There are 4 ways to turn a row about zero (a turn may also mirror it). The second row of each pair is the first, turned, with some noise.
(in the rows, 128 means zero)
Known pairs, each followed by its turn:
[143 147 91 149]
[91 113 150 111]
k103

[79 91 121 139]
[79 164 125 124]
k99

[132 140 126 140]
[112 133 127 127]
k103

[103 126 136 182]
[139 183 99 126]
k839

[114 123 98 111]
[108 151 153 128]
k821

[143 153 144 46]
[111 194 72 107]
k821

[91 137 132 112]
[153 137 149 150]
k839

[123 82 94 46]
[135 223 153 107]
k821

[133 84 114 138]
[150 110 119 90]
k103

[118 172 124 110]
[88 134 102 132]
k821

[161 145 118 163]
[168 134 150 113]
k99

[133 111 112 124]
[121 127 122 107]
k99

[138 113 116 120]
[139 120 141 114]
k103

[52 118 137 64]
[182 110 166 202]
k839

[46 125 183 123]
[148 126 49 185]
k103

[92 68 113 155]
[87 183 119 95]
k99

[121 104 138 123]
[141 117 110 143]
k839

[77 133 149 176]
[114 185 157 157]
k99

[114 206 113 136]
[57 103 102 135]
k821

[183 126 188 133]
[151 95 104 63]
k839

New pairs. What belongs after each?
[120 101 96 135]
[135 92 127 105]
k103

[134 133 112 131]
[111 132 134 129]
k839

[64 138 178 119]
[92 154 122 197]
k99

[137 123 121 132]
[118 124 120 127]
k839

[76 116 175 176]
[155 93 131 202]
k821

[123 152 80 66]
[93 54 140 118]
k99

[143 124 127 106]
[132 146 119 112]
k821

[130 76 111 97]
[94 123 86 93]
k99

[105 119 140 119]
[152 128 128 145]
k839

[143 210 106 161]
[170 102 206 142]
k99

[134 136 46 154]
[79 111 189 94]
k821

[115 145 119 129]
[119 123 147 135]
k99

[130 187 149 127]
[93 114 80 134]
k821

[176 177 128 172]
[106 63 103 90]
k821

[140 109 107 127]
[103 120 115 136]
k839

[127 204 157 127]
[84 103 61 138]
k821

[138 128 198 141]
[166 157 97 172]
k99

[137 129 132 115]
[128 113 135 125]
k839

[112 143 60 139]
[101 113 181 91]
k99

[207 98 132 116]
[158 171 175 77]
k103

[203 123 90 118]
[127 137 198 82]
k103

[51 139 105 125]
[60 138 167 151]
k99

[132 105 127 143]
[126 130 102 133]
k839

[210 46 125 105]
[87 39 61 119]
k839

[68 137 130 60]
[98 201 114 175]
k821

[186 132 103 100]
[136 140 194 109]
k103

[175 121 122 104]
[145 146 172 112]
k103

[121 108 132 101]
[140 160 129 132]
k821

[154 117 106 115]
[97 108 123 130]
k839

[46 97 113 174]
[126 112 191 205]
k821

[210 143 157 128]
[113 87 121 52]
k839

[130 127 111 104]
[117 151 134 115]
k821

[113 148 210 49]
[215 69 176 117]
k839

[153 140 136 164]
[100 154 124 103]
k103

[146 136 46 125]
[47 136 149 152]
k839

[166 85 148 83]
[134 109 57 111]
k99

[134 118 123 73]
[127 81 150 149]
k839

[150 157 204 76]
[161 203 142 182]
k103

[125 128 134 142]
[133 113 128 136]
k821

[121 90 87 97]
[102 103 122 180]
k839

[164 112 73 136]
[119 125 171 78]
k821

[137 72 134 128]
[127 103 79 147]
k839

[67 46 139 133]
[168 131 66 202]
k839

[154 133 102 131]
[116 125 157 109]
k103

[116 74 137 173]
[120 194 114 106]
k99

[149 122 116 125]
[130 129 146 112]
k103

[121 210 122 48]
[120 130 190 225]
k103

[129 134 188 126]
[155 120 81 149]
k821

[149 164 140 69]
[143 153 176 173]
k103

[116 146 155 166]
[150 165 119 104]
k839

[112 114 121 164]
[123 161 103 136]
k839

[124 110 122 134]
[135 117 120 114]
k103

[118 102 114 119]
[149 104 125 120]
k103

[149 133 130 124]
[126 142 142 123]
k103

[146 85 46 46]
[71 50 97 53]
k99

